The rows are grouped in 4 different ways at once. Each group adds its own fixed numbers to the row, and there is some noise. The rows also spread widely along 14 directions, which tell nothing about the answers.
In the rows, 128 means zero.
Known rows, each followed by its group in each grouping:
[152 133 116 133  97 126 120 114  97  84  85 148 145 181 170 132  79  39
 148 173 170 143 108 123 165  99  91  91 115 170 102  95 106 180  78 132
 144 106 131 127 132] : L X Q200 Q583
[156 126 128 151 143 170 144 139 158 169  98 110  80 112 139 116 125 134
  92 158 163 158 122  95 143 105  89 171 160 158 156  81 108 114 178 152
 110 166 122 105 158] : V R Q791 Q583
[149 137 110  97 132 229 135 124 154 118  56 168 127  96 106 110 127  43
 108 141 193 218 139  56 169  63 132 156 161 144  91 101  74 150 186 133
 101 151  97  87 132] : E T Q503 Q771
[101  94 142 141 188 150 157 143 166 147 118  98 123  50 142 169  81 147
 159  88 161 137 137  53 106 143 128 134 167 117 151 115  83 140 126 167
 111 157 153  85 143] : L X Q646 Q37
[ 98 100 193 138 138  83 142 152 158  97 142  95 181  87 148 178 117 176
 163  65  98 117 137 139 122 147 180 103 109  76 118 153  77 118  96 156
 130 102 158 133 132] : K P Q546 Q372
[130 117 139  99  90 145 118 138  78 117 131 128 121 153 110 147 142 140
 107 131 131 116  81 112 151 111 130 129 164 146  80 123 100 136 111 124
 143  99  89  93 123] : S W Q546 Q771
[158 123 145 166 107 111 143 105 111 116  85 134  87 133 136 120 160 161
 118 132 156 140 103 140 174 127 103 138 110 140 142 135  85  70 143 116
 124  81 107 166 119] : E J Q791 Q372
[100 103 188 134 138 104 164 149 155 125 103 117 151  49 148 141 104 143
 132  89 151 111 138 110 143 151 156 143 145  87 121  94 119 124 117 187
 133 132 138 142 127] : S R Q503 Q37
[119 153 136 135 115  96 124 152 123 121 176  82  93 128 121 127 133 177
 150 175 112 137 105 131 117  73 144 165 122 145 104 101 122 127 145 117
 137 131 103 123 129] : V T Q646 Q583
[135  97 171 147 168 122  91 128 167 126 123 120 123  97 174 178 125 141
 170  97  98 151 146 159 210 127 146  88  88 122 109 135  57 114 121 136
 117  95 163 122 172] : K P Q200 Q37
[148 134 160 109 125 147 128 131 132 128 109 100 153 138 146 143  81  92
 115 145 142 144 137 107 139 128 131 102 157 125 118 123  98 153 133 157
 109 147 140  86 158] : V J Q646 Q771
[111 132 158 155  99  44 106 102 160  87 137  85 119 108 155 168 114 206
 214 115 109 114 138  99 138 138 132  94  79  93 134 120  85 129  78 101
 135 117 180 140  84] : K W Q546 Q771
[142  99 143 138 144 188 102 158 135 152 159 100 115 147 144 174 118 139
 113 123 114 123  88 114 134  90 122 114 169 156 113 128  73 133 134 143
 130 126 118  92 190] : K P Q646 Q372
[132 130 154 136  96  92 188 151 162  67 116 112 206 121 131 143 133  97
 129 104 115 142 131 150 127  95 184 146 121 112 104 106 107 164 119 162
 126  89 113 143 131] : S W Q646 Q771
[137 111 158 102 111  92  85 134  86 139 138 116 102 159 164 163 121 134
 131 162  81 143 120 163 220 148 123  90 117 153 104 114 109 138 117 108
 100 138 133  50 164] : S R Q646 Q771
[110 137  98 143 117  95 129 132  88  95 121 102 120 125 146 161 103 172
 193 148 149 131  95 106 110 106 100 100 104 152 140 163  66 120  52 126
 137  85 132 114 107] : V R Q546 Q37
[154 117 110 170 152 146 164 111 165 154  72 123  67  93 132 117 102 123
 131 150 175 180 136  73 134 123  96 181 159 155 164  52 114 138 170 123
 106 173 136 102 121] : K W Q200 Q771
[144 157 138 174 150  76 162 126 192 132 154  83 124 101 145 155 155 182
 168 103 115 134 131 153 127 100 146 174 136 140 128  88 106 139 138 146
 129  91 124 157 151] : S X Q646 Q771
[130 100 184 133 102 142 155 141 134 104 136 106 158 122 122 147 121 158
 102  96 140  95 107 100 111 127 157 137 161  94 109 128 108 122 134 160
 152 104 119 152 120] : E W Q791 Q372
[147 143 154 147 114  86 136 105 131  82 116 120 157 162 171 153 103 106
 166 134 112 138 132 165 164 106 146  95 103 130 106 112  96 151 102 125
 130  89 144 153 140] : S J Q546 Q583
[ 96 171 162  62 103 138  74 154 138 152 115  69 138  73 111 143  88 151
 125 182 162 166 157  46 108 131 123  88 155  86 111 169  68 106 118 161
 104 194 147  38 114] : S P Q503 Q372
[198 132 129 126 167 154 108  81 108 172  98 113  87 145 152 174 104 142
 118 146 127 187 157 126 187 174 100  94 152 161 135 149  65 109 178 101
  91 130 142  71 159] : K T Q791 Q372
[152 150 152  78 133 129  98 124 145 191 160  95 134 114 125 173 173 155
 116  81 108 126 135 127 181 166 133 152 196 141  70  95 117 163 144 140
 133 105  91  62 176] : K X Q791 Q372
[180 131 129 140  41 124  83  51 156  80 102 143 113 197 176 150 132 117
 178 119 129 105 116  56 210 115  73  97 124 138 118  25 118 210  91  73
 181 142 144 137 101] : K R Q503 Q37
[144 139 138 109 108 149  89 128 125 160 128 108 117 122 133 156 129 124
 122 134 140 129 121  92 166 130 101 117 168 143 101 106 100 141 122 142
 118 136 125  73 154] : E W Q503 Q771
[149  84 165 142 120 145 115 104 121 141 115 121 100 137 148 175 123 174
 109  88 126  96 112  88 172 170  97  98 162 122 136 121  81 103 117 131
 130 128 142 108 134] : S W Q546 Q372
[149 136 120 117 150 153 100 122 135 147 126 138 131 160 166 158 115  53
 141 136 116 172 127 147 205 102 122 122 150 186  82  77 113 197 131 128
 106 130 127  67 195] : E X Q546 Q771
[140 150 112 142  57  96 137 157  84  89  95  97 132 173 122 114  92 104
 108 221 138 155  92 126  91  95  99 110 102 156 159 137 108 118 125 119
 113 176 135  96 111] : K T Q503 Q771
[139 112 144 136 162 100 144 116 104 123 104 125 122 111 168 163  89 139
 162 129 128 154 145 150 171 159 140 110 115 136 134 134  96 129 114 129
 104 108 156  97 147] : V R Q503 Q771
[ 99 147 120  91  88 100 131 179 103  98 121 104 154 103 102 131 150 129
 132 161 120 173 116 136 133  94 156 132  95 131 104 174  78 112 114 135
  98 109 104  64 129] : V W Q503 Q771
[146 155 159 157 136 120 151 142 130 135 107 116 108  99 144 115 118 139
 114 157 176 133 117 157 127  87 130 164 144 143 110 107 110  93 145 175
 139  90 105 181 143] : S R Q503 Q771
[164 176 118 158 171 146 127 131 141 162 132 110 112 118 149 138 112 110
 139 166 162 164 124 162 147  66 130 155 159 183  79 105  92 142 142 169
 129  61  96 151 181] : S W Q791 Q771
[111  73 183 156 170  98 180 140 104  84 131 108 145 123 158 161  55 169
 150 112 128 112 121 151 101 152 181 104 110 103 136 174  97 108 110 146
 137  91 167 152 126] : V X Q200 Q372
[117  78 147 158 150 132 160 143 140  76  97 139 174 123 171 163  63  78
 160  98 151 123 109 125 136 111 146  93 118 130 118 119  88 168  71 169
 134  96 158 134 143] : S X Q200 Q771
[134 101 140 192 146 102 192 181 110  83  88 127 182 120 161 146  84  75
 122 130 131 145 110 213 114 105 162 110  88 150 142 162  81 100 107 183
  99  70 143 158 174] : K W Q503 Q771
[129 166 155 151 141  97 153 114 198 104 129  80 160 106 160 141  75 119
 182 138 135 157 166 107 106  91 166 136 138 103 119  86 109 179 130 152
 127 138 155 149 134] : S J Q646 Q372
[200 116 158 148 134 194 110 101 157 131  85 157 117 172 194 138 120  51
  98 131 147 153 140 142 231  96 102 113 141 168 103  77  93 152 157 152
 128 107 126 147 197] : V R Q646 Q372
[133 136 148 176 107 102 155 140  96 106 107 102 104 136 134 110  93 153
 127 176 160 116  92 141  93 101 127 140 121 138 145 126 114  92 133 137
 146 118 125 176 116] : K J Q503 Q37

New rows, each followed by its group in each grouping:
[174 126 128 161 160 144 105  84 146 154  96 121  83 112 169 168 107 136
 161 126 155 159 152 102 191 141  95  99 132 152 135 112  60 117 131 125
 113 102 148 123 150] : K W Q646 Q37
[119 164 175  94 144  81 108 115 134 135 163  65 121  95 121 170 120 230
 171 134  98 162 170 121 113 151 178 118 131  89 103 171  81 107 148 103
 122 126 149  90 107] : K P Q546 Q372
[124 117 168 125 130 163  51 107 143 120 133 137  88 108 163 149 108 127
 183 131 159 128 123  79 208  78 122  89 121 128  55 108  67 143 101 130
 151  88 132 144 135] : L W Q646 Q771
[124  57 181 150 116 104  91 120 139 106 139 113 113 140 175 181  94 152
 156 106  76  93 113 116 189 154 121  74 104 111 132 100 102 146 102 113
 126 146 187 101 144] : L W Q200 Q771
[133 136 106 168 133 116 184 108 131  78 130 123 139 123 124 140 119 150
 189 120 163 146 105 106  94  78 162 169 134 138 106 104 103 166 112 116
 153  54 105 174  94] : E W Q791 Q771
[132 137 131 169 180 117 175 155 155 161 121  77  96  82 124 119  96 152
 117 169 142 173 131 134  91 111 135 186 146 149 164 102 122 113 188 157
  89 174 135 103 153] : V T Q791 Q771
[124 196 125 101  78  46 126 126  88 105 133  78 161 133 116 134 126 167
 166 166 170 122 113 127  96 130 119 117 120 130  99 160 103 133  57 141
 152  65 105 122  83] : V X Q791 Q771
[ 80 129 150 113 135  92 116 154 112 117 158 101 131  76 130 156 112 159
 184 133 129 134 118 122 145 106 170 128 122 119  72 131  92 137  84 149
 137  83 107 105 123] : S W Q646 Q37
[154 126 119 108 106 179 144 127  78 122  72 141 135 139 116 140 110  99
  86 140 191 151 103  87 133 124  98 109 177 152 110 155  65 110 111 152
 124  95  91  99 120] : S W Q546 Q372
[ 97  61 172 105  85 143 121 172  99 135 128 134  92 122 123 127 155 140
  84 127 115 107  77  97 190 133 121 151 148 130 115  76 140 123 140 132
 124 175  97  67 140] : E R Q646 Q37
[202 183 130  95 122 159 138  84  98 162 129  90 127 192 119 157 104 130
  90 163 127 155 134 120 111 149 118 131 218 158 119 120 122 158 188 108
 115 144 114  76 152] : E J Q546 Q771
[113 119 114 157 113  94 135 147  96 110 131 121 127 129 146 155 123 132
 161 134 124 127  94 147 145 114 124 126 113 152 122 119 104 135  82 131
 125  91 118 116 141] : E W Q503 Q372
[113 144 158 145  90  57 117 147 147 131 128  80 109 105 142 125 132 154
 150 150 121 121 116 130 147 125 116 137 110 122 135  88 121 120 111 142
 125 149 129 120 131] : K J Q646 Q37
[136 140 159 131  76 161 134 152 174 101  98  77 139 139 119 111  94 115
  88 183 150 158 123  65  78  81 111 121 138 107 163 138  89 110 174 147
 109 206 152 112 127] : E J Q200 Q372
[137 102 174 124 180 140 102 126  72 166 170  85  91 141 159 190  48 185
 132 157 113 118 125 128 132 162 144  80 175 137 108 162  88 112 130 135
 122 121 152  84 163] : S W Q646 Q372
[136 124 111 156  90 155 168 134 123 106 105 143  99 128 117 108 158 137
 118 130 173 127  79  91 117  74 110 196 161 154 127  73 124 134 136 130
 157 112  76 156 112] : E R Q503 Q372
[186 109 121 210 143  99 146  78 103 115 104 115 112 178 181 179 100 160
 156 127 139 115 104 155 154 158  83  87 111 162 175 129  84 111  99 115
 137  75 157 171 136] : E P Q791 Q37
[157 159 105 144 137 129 155 150 110 132 128 104 141 139 142 151 126 122
 130 143 133 148 106 165 108  90 125 147 152 180 116 128  92 138 126 154
 131  78  96 126 168] : K R Q546 Q37
[162 137 146 129  83  94  96 117 106 118 155  97 133 178 158 173 128 136
 137 145  98 105 115 143 164 131 107  91 130 146 105 111 102 146 103 119
 136  99 129 116 148] : L W Q646 Q583
[151 148 137 124 110 109  90 129 156 138 133  80 153 140 153 181 136 148
 142 116 117 120 119 121 155 127  95  81 130 140 123 151  61 129  93 153
 118 106 146  91 161] : S X Q791 Q771
[129 172 146 163 157 154  51 124 179 167 155  86  67 106 166 142  98 163
 185 153 180 120 121  82 128  62  87 116 150 155  91 110  70 123 104 157
 160 116 146 159 159] : K X Q546 Q372
[170  76 135 158 135 153 128 107  86 117  97 169 124 161 166 180 135 106
 119  73 141  95  80 163 213 135 100  90 144 171  99 121  68 123  81 144
 140  28 107 150 164] : S W Q546 Q771
[113 131 114 135 113 119 131 163  99 100 114 107 119 128 145 130 104 126
 149 183 150 159 102 119 127  81 112 113  99 157 134 150  78 117  97 142
 117 118 118 100 132] : V R Q646 Q37
[130 120 113 158 157  94 175 109 135  95 101 117 137 115 162 164  90 135
 192 119 126 175 146 123 128 134 142 127 116 135 159 116  97 160 115 113
  97 123 162 106 123] : E R Q546 Q771
[122 121 172  89 139 153 123 141 133 152 118 120 110 102 114 135 141 145
  95 124 132 154 127 107 164 126 154 149 165 127  91 124 101 113 171 137
 113 150 112  74 142] : S X Q546 Q771
[142  72 147  94 147 155 112  99  83 128  81 148 147 165 169 175  59  66
 125 129 126 172 143  91 212 199 121  53 140 136 124 134  98 176 116 110
  87 166 172  17 149] : E X Q791 Q372
[133 129 203 138 123 109  64 132 142 127 143  92 130 122 164 162 122 169
 145 137 118 121 130 148 181 124 134  62  89 103 100 173  64  82 115 149
 126  96 167 147 152] : E P Q791 Q771
[ 94  89 182 123 161 127 153 174 133  97  90 149 155  68 140 126 116  82
 131 116 132 179 130 174 182 100 192 127  87 110  93 158  77 101 143 168
  88  86 127 125 163] : E J Q200 Q771
[176 185 124 145 115 123 137 128 166 158 133  55 100 144 122 132 108 154
 104 203 130 161 140 116  87  99 105 162 169 153 151  97 114 130 186 138
 111 175 135 104 146] : S W Q200 Q771
[140 130 107 130 153 150 134 156 111 145 123  92  76 123 119 140 131 151
 111 194 107 210 129 137 146  95 132 141 108 174 150 169  62  81 189 111
  69 145 117  51 166] : V W Q646 Q37
[132 107 178 137  92 125 135 135 194 120  98  92 132 119 140 130 115 130
  97 125 116 130 131  88 140 127 118 132 141  93 159  82 112 128 159 149
 111 203 158 105 137] : S J Q200 Q372
[132 129 185 100  85 150 100 142 136 109 154  95 138 161 123 137 121 143
 114 135 102 108  98 107 123  88 155 121 156 114  83 117 110 146 149 128
 149 146 127 115 143] : K J Q546 Q771
[151 126 117 154 133 144  96  97  56 130  99 126  65 154 165 152  66 153
 163 189 185 135 102  98 145 129  70  72 127 166 143 160  69  96  91 109
 129 103 151 123 117] : E R Q503 Q771
[136  90 143 142 161 179 151 116 123 114 106 133  94 125 137 137  67 119
 129 154 151 162 125  83 124 109 148 145 160 137 118 102 108 152 170 117
 129 143 132 118 126] : L W Q200 Q372
[195 176 122 128  70 110 171 115 134  98  75 113 193 173 128 131 155  80
  93 133 163 148 130 148 128 121 108 131 135 151 124 122  95 138 129 153
 135  77  97 149 128] : K X Q791 Q583
[116 119 166  70 101  85 138 167  82 158 127 101 144 119 107 136 132 125
  82 139 121 124 111 149 148 186 141 151 170 132  96 106 155 142 128 149
 115 152 102  38 143] : K X Q200 Q771
[117 163 106 120  73 153 114 165 166 127 132  84 105 126 113 116 139 132
 124 181 135 151  95  59  86  49  85 169 161 154 135  76 112 158 147 135
 122 200 113  75 131] : L R Q546 Q771
[168 153 135 131 135 151 101  98 147 141 100 131 104 140 151 142 135 115
 141 132 158 159 135 117 182 106 106 120 140 161  98 110  76 134 137 124
 128 106 124 123 146] : K X Q546 Q771
[149  76 153 105 154 144 116 105  68 135 134 122  94 157 138 176  69 152
 133 145  95 148 119 118 162 173 147  92 152 140 119 137 105 146 155  79
 112 155 154  47 135] : K T Q200 Q771
[186 207  89 176 115 117 120  95 157 148 103  96  72 122 132 118 151 153
 148 180 197 161 126 122 129  70  64 168 143 177 124  98  75 102 128 140
 144  69  88 182 123] : S W Q200 Q372
[ 98  93 128 136 150 152 146 139 141  99 124 171 129 122 153 133 132  66
 167  95 111 165 100 139 198  68 175 171 137 156  68  52 128 201 126 116
 125 100  95 114 167] : E J Q546 Q372
[150 117 153 122 148 127 159 129 141 111  95 115 164 102 144 157 106 116
 126 109 141 163 160 138 148 145 154 115 126 112 121 156  73 119 129 159
 107  87 138 115 147] : V W Q200 Q372
[155 125 162 136 103 111 160 131 183  97 131  96 194 122 141 174 147 145
 128  53 128  82 116 126 115 128 136 125 154 106 116 116  89 150  96 177
 154  75 129 157 141] : S X Q200 Q771
[177 168 120 116  84 135 108 103  97 154 123 102 108 173 130 143 110 125
 112 166 153 125 117  99 130 138  88 130 192 159 108  86 124 162 127 118
 146 135 107  96 130] : K W Q503 Q372
[167  88 156 133 143 224 112 110 123 128 115 138  85 167 133 150 122 153
  92 123 146 139  95  84 166  96 121 111 162 147 108 151  60 103 175 113
 141 116 116 124 147] : S X Q791 Q372
[136 131 156 137  62  90 172 138 124  89 105 112 160 140 120 118 145 116
 108 124 150 103  92 125 118 120 128 151 143 117 126  91 132 137 116 152
 138 114 101 149 112] : E J Q646 Q771
[135 100 174 142 122 116 131 131 164 114 114  91 129 130 151 151  93 149
 126 126 119 122 136 103 135 145 121 105 116 108 159 125  97 122 136 142
 114 172 180 104 137] : V X Q200 Q771
[129 101 105 144 123 129  94 133  94 132  89 125  93 120 154 164 100 125
 158 146 159 152 105 101 168 134  72  78 108 163 142 154  49 104  68 122
 107 106 140  76 135] : K W Q200 Q372
[122 150 157 156 112 122 153 148 166 103 137  92 130 106 122 125 133 161
 129 135 140 140 126 115  89  75 154 166 133 114 119 120 100 108 153 154
 134 118 120 166 123] : E W Q546 Q372
[130 118 140 172 144  90 137 108 124 142 101 131 100  93 158 134 105 134
 167 122 173 121 118 122 173 145 113 150 136 143 109  57 128 146  91 147
 149  88 119 156 118] : K W Q791 Q37
[161 145 143 114 100 147 142 104 154 138 105 114 122 127 119 127 123 117
 103 132 167 136 134  74 138 126 119 167 196 126 103  55 130 167 149 141
 147 142 102 119 116] : S W Q200 Q372
